There are 5 ways to turn a row about zero (a turn may also mirror it). The second row of each pair is the first, turned, with some noise. The first 45 pairs use one turn. New pairs use 2 turns, one after the other, and a turn may come again.
Some pairs, each with its turns in order after it:
[-33 -15 -10 -20  23  -9   7 -37]
[-20 -13 -13  36  33 -22 -13   8]
H

[-18  17  -5  -6 -28  -6   0 -18]
[ -7  14  10  28 -16 -18  -6  -9]
J

[-24 -13 -26  -1 -13  11  26   3]
[  0 -20  29  -6 -13  21 -21   1]
F

[ 11  19 -17  14  41  13 -26  18]
[ 40 -28   7  -1  -4 -17  25 -23]
H

[ 9 15 -1 24  3  5 12 15]
[ 18   3  -7 -27  -8  -5  -2 -11]
H

[-12   3 -10  -4 -14   7  39  24]
[ -7  -2 -21  24   8 -30  24  10]
K

[ 25  45   8  22  21  24   4 -23]
[ 48 -10 -16 -12 -15 -37  -2  20]
J

[ 19 -14 -49 -11  15  -6 -10 -27]
[ -3 -37  -9  14   2 -21  24  40]
H

[-19  19 -17  27  17   9 -18   3]
[-16   4 -24   2 -16 -25  25   3]
C

[-25   4 -31  11  -3 -24  13  37]
[ -6  17  34 -10 -23  15 -11  35]
F

[ 30 -15  27  17  19   1  19 -34]
[ 32 -39  10   8 -17  13  -5 -29]
K

[-33   8 -11  16  10  11 -37   2]
[-13  -1  32  22 -20 -22  28   2]
F

[ -2  -8  14  37   7 -33  -4 -13]
[-34  22  -7 -26 -15 -17   4 -11]
F

[ 26  -5   8  17 -10  12 -35  23]
[ -1  18  30 -12  26 -10 -18 -26]
K

[ 30  -3 -27 -16  18  25   1  20]
[29 -2  8 -1 28 24 12 29]
J

[ 23  -7 -26   1 -20  15  -7 -36]
[-29 -10  10  31   0  -8 -28  18]
C

[-40  -4 -32  -1  33 -21  11  15]
[ 14  33 -42 -27 -26  -9  -4   8]
C

[ 11  12 -32   9 -30  -8 -20  -4]
[ 16   5   5   7 -21 -32 -27  12]
F

[  2  12 -16 -23 -12  19  18 -25]
[-11  27  21  15  14 -11 -16  18]
C

[ -3   6  16 -34 -45  29   5   8]
[  5  26  38  30  19  10  -3 -27]
C

[ 24  11  20 -16  26 -10  -3 -12]
[ 17 -15  18  -7   6   8  12  33]
C

[ 10   0 -10  10  -2  17 -26  -2]
[  3 -14  -5  14  -7 -26   9   9]
F

[ 13 -13   2   4 -30   3   0 -20]
[-18  13   8 -12   6  11   8  28]
H

[-17  -6  28 -30  -7 -35 -26 -23]
[-34  -6  39  -7 -37  -1 -12 -12]
J

[-24  16   8 -22   6  -2  30  42]
[-16   6  12  -5  30 -18  49  -7]
J

[ 22 -15  20 -43 -10  -3   6  14]
[  4 -10  47 -10  20  12   1 -18]
J

[ 20 -30 -23   0  53   1 -12   9]
[ -7  -6   6 -32   9  31  39 -35]
K

[-10  13   5  13 -36   4 -18  17]
[-20 -13  -5  28  15 -23 -17   2]
J

[-35  -1  18 -18  -7 -19  28 -18]
[ 14 -18 -18  20  -9  10   3  46]
K

[-11 -25 -16  13 -13   7   4 -15]
[ -9 -25  18 -12  -9 -10 -15 -10]
F

[ 20  21  22 -16  21 -20   6 -46]
[ 27  10  27 -30 -42 -18  -8  -4]
J

[-27  26 -19  52 -10  15   6  -4]
[-47   9 -19 -11  -3 -39  15 -18]
C

[ 17 -27  -8  35   9 -21 -17   8]
[-25  -5  -6 -33 -10 -31   4  21]
F

[  7  13  18  16 -13  42   3 -18]
[ 22  24  23 -25  26   2  -5  12]
H

[-25  15  -8  -1  28  18 -27  30]
[-24  13  22 -37   4 -14  23  17]
K

[-13  15 -23  22  31  -1  20  -4]
[  3  -3   6 -14 -41  19  20  -2]
F

[ 13 -16  -2  -9  19 -26  -9 -20]
[-25 -12   6  16  -7 -26  15   5]
H

[  8 -10  -7 -24 -17  27  14   2]
[-26  -3   5  34   3   0   7  -6]
K

[ 25   1  26 -32  -4  16 -25  -8]
[ -4  13  45  21 -11  21  -8  -5]
K

[25 18 75 24 20 11  6 19]
[  8  38  48 -31 -16 -22 -15 -48]
H

[ -1   2  -6 -19 -28  -8 -23  24]
[  1   6  -2  17 -21  36  16   2]
H

[ 12 -15   0  -9   9 -11  52  12]
[ 20   9  -7 -31  34   3 -30   4]
C

[-8  2  5 -5  8 12  3 11]
[-6 -4  9  1  1 -9 14  7]
K

[ -7 -16  25 -26   9  28  -1  33]
[ -6 -39  15  -4  22  14  33  -9]
J

[17 12  0  0 -7 15 -9 11]
[  6  -9   7  18  10 -14   8  -5]
C

New pairs, each followed by its turns in order:
[-18  16  13   3  -1  16  19  28]
[ 18 -16 -30  -3  -8   8  22  -2]
J K

[-29 -13 -20 -10  22  20  -6   2]
[ 11  22 -15  20  14 -19   5  25]
C J

[ 25  11  37  -6 -10   5  23  19]
[  3   5  23 -38 -26  19  -5  -5]
J J

[ -3  26   8   5 -14 -22 -27  20]
[ 21  -9 -11  36   1  11 -21  -1]
C K

[ 29 -13   5  14  -7  31   4 -21]
[ -7 -13 -12   0 -35  15 -22 -18]
K J

[-17 -43 -26 -23  10   4  -4  19]
[-18 -34  24 -18  29  26   1  -6]
H H

[ 27 -37  -7 -11 -16  34   5 -21]
[ -9 -28 -47  -8  -9  11   4  28]
C J

[ 27   3 -22  34 -18  13 -27  10]
[ 18 -21 -34 -16  28  20 -16  -1]
C K

[-10 -16 -38 -31 -22  30 -10 -57]
[-48  19  14  50 -39 -14  14  20]
C F

[-11 -16 -32 -32 -21  27   4   1]
[  8 -45  -8  12  13  33  12   0]
F C

[ -4  22 -12 -13  18  11 -15  23]
[ 17  -1  -1  10   6 -34  12 -18]
F K

[-20 -31  -6 -19  -2 -32  -8  -4]
[ 14 -32  -4  15 -11  16  20  26]
K F

[  6  -7  -7 -38  19  -8 -16  25]
[  7  14   5  12   2 -17  -9 -46]
C K

[ -4  17 -18  16  16   7  -5 -15]
[-26  22  -1   1  14  -6  10  -1]
C J

[  9 -22 -19  -4   0  -1  19   6]
[ 16 -13 -14  13 -11   7  19  -7]
J F

[ -2 -37 -22 -22  17  19   1  14]
[  1 -18  11 -31  17  30  13 -18]
F J

[  0 -27  -9  37  12 -15 -28  18]
[ 38  -5  -1 -11  21   6  36 -12]
K F

[-32 -38  10 -17   4  23 -34 -22]
[-16 -50 -15   3   3  23  41  -9]
K J

[ 20   4   5   6 -64   2  29  13]
[ 25  33  22  41   5 -26  20 -23]
H C

[ 43  18 -21  19   3  -5 -17 -10]
[  3  39 -35  11   6   5  -7 -17]
F K

[ -3 -24  -1  -6   4 -11   3  -8]
[  7 -10   3  19   1   2   0 -16]
J F

[ -2  11  19 -17   2   8  31 -21]
[-22  -7   6 -11  -3 -18 -11  32]
H J

[ 15 -10   1  48  12  12  -5  18]
[-31  -3  12  31  -2 -36   2  10]
K H

[ -3  -7 -10 -11 -21   8  19  -2]
[-20  14  13  -9  13  -8   6  -1]
H K

[ -7 -44  16  14 -23   9 -19  25]
[ 15 -21  25 -39  -8  15  31  -2]
K K

[ 6  1 23 25 31 19 19 -9]
[ 19 -11  20 -10 -25  23   4  28]
H C

[ -7  14  11  12 -18  11 -42   2]
[ 15 -34 -21  16   8 -12 -19   6]
C K

[-34  -9 -32 -19  -3  34  13 -46]
[ 14  24  -9 -64  10   5   2  29]
J H

[ 23 -24  18 -29 -14  20   1  24]
[-31  -9 -11  40  25  -8 -10   0]
H F

[-11  13   5   8  44  39 -23  15]
[-26   0  38 -14  -7 -43   9  14]
H H

[ 22  23   1  -8  11   6 -10   3]
[  3 -22  21 -11   9  -7 -11  -5]
H C

[ 28  13   5  -4  38 -17  -2  19]
[-11  19 -18  16 -16 -21  35 -12]
F K

[ -3  17 -36 -13   2  -7 -34 -29]
[-19 -20 -12  15  39 -29 -16   4]
J J

[ -4  31   4 -28 -12 -38  15  -8]
[ -4 -25  44  -9   4 -27 -11 -10]
C J

[  2 -17  25  20   9  15  -3 -16]
[  9 -24   0   2  22   5 -26  -4]
C H

[ 13  -3 -10   5 -16 -11  -3  26]
[-3 14  9 12  3 -5  4 29]
F F

[  4 -15  20 -47   4 -18   5   6]
[-34 -12   1  -3 -16   2  18 -37]
H C

[-16  10   1  27  -1   0  14 -10]
[  7   4  13 -19  14 -16 -10  16]
K F

[ 14   1  27  25 -31  -3  15  14]
[  7  -1  -8 -30 -12  42  -4   0]
J K

[  1  23  11 -34  -9  -4 -15 -32]
[-33  20 -19  10  19 -11 -27  -8]
J F

[-18   0   7  37  10  21   1  47]
[-12 -13  -8   3  43 -39  11  28]
F K

[ -5 -28  10 -37 -38 -25 -20  12]
[ -9 -11 -20  27 -32   6  43  23]
K F

[-18  29  23   3  31  -6 -37  16]
[  8  28 -25  -8  12 -44  22 -17]
F J

[ -6 -11  12  -2 -31   5  11  -3]
[ 2 -3 10 33  0  6 17  7]
H F

[ 19  11 -20   3  -6  11  13 -10]
[-27   1  -4 -19  -5  -2  -2  13]
C J

[-14  29  18  11 -34 -12  -4  -7]
[ 19 -18   7  21 -12   9 -15  34]
C K

[ -5 -35   1   4 -29 -16 -34 -31]
[ -4 -36  -2  -6   5 -27  35  33]
H K

[-25  -7   6  21  22  -4  14  28]
[ -7 -14  -3  20  11  -9  37 -22]
F J

[-33  11  -3 -14 -12  14  23  28]
[-16   8 -15 -45  14  -6  -7  13]
J C

[  1  27  -4  18 -12   0 -23   1]
[  3   8  13  -9  25 -20 -12  17]
H C

[-19 -28   5   2  17  -5  20   0]
[ 11   7 -11 -12  18  30  13 -10]
K J

[ 28 -29   1   7  -3  -9  30 -19]
[ 34 -14  22   9 -23   0 -11  21]
J J

[  5 -18 -11  20  -6  16  -4  32]
[ -2  -9  31  11   6  12 -17  24]
H H

[-3 -3 -5 -4  0 -4  9  5]
[-2 -1 -5  9 -6  1 -2 -3]
H C

[  0  -1   6   2  -9  18 -23   5]
[-14 -20   7 -10   6   9   4  -8]
J H

[-19  17   2 -10  -6   6  -5  -5]
[ 10   0  -1   7 -13 -18  -6  12]
C K

[ 20  12   9   0  -8   3 -24  15]
[  5 -12 -24 -12 -13  -3  12 -15]
F H

[ -3  39  34 -14   1   4  -7  20]
[ -5  39   3 -10 -35   7  -2 -23]
K H

[  3 -21   1  -9 -10  31  30  14]
[  1 -29 -15   3   3  40   6   3]
F J

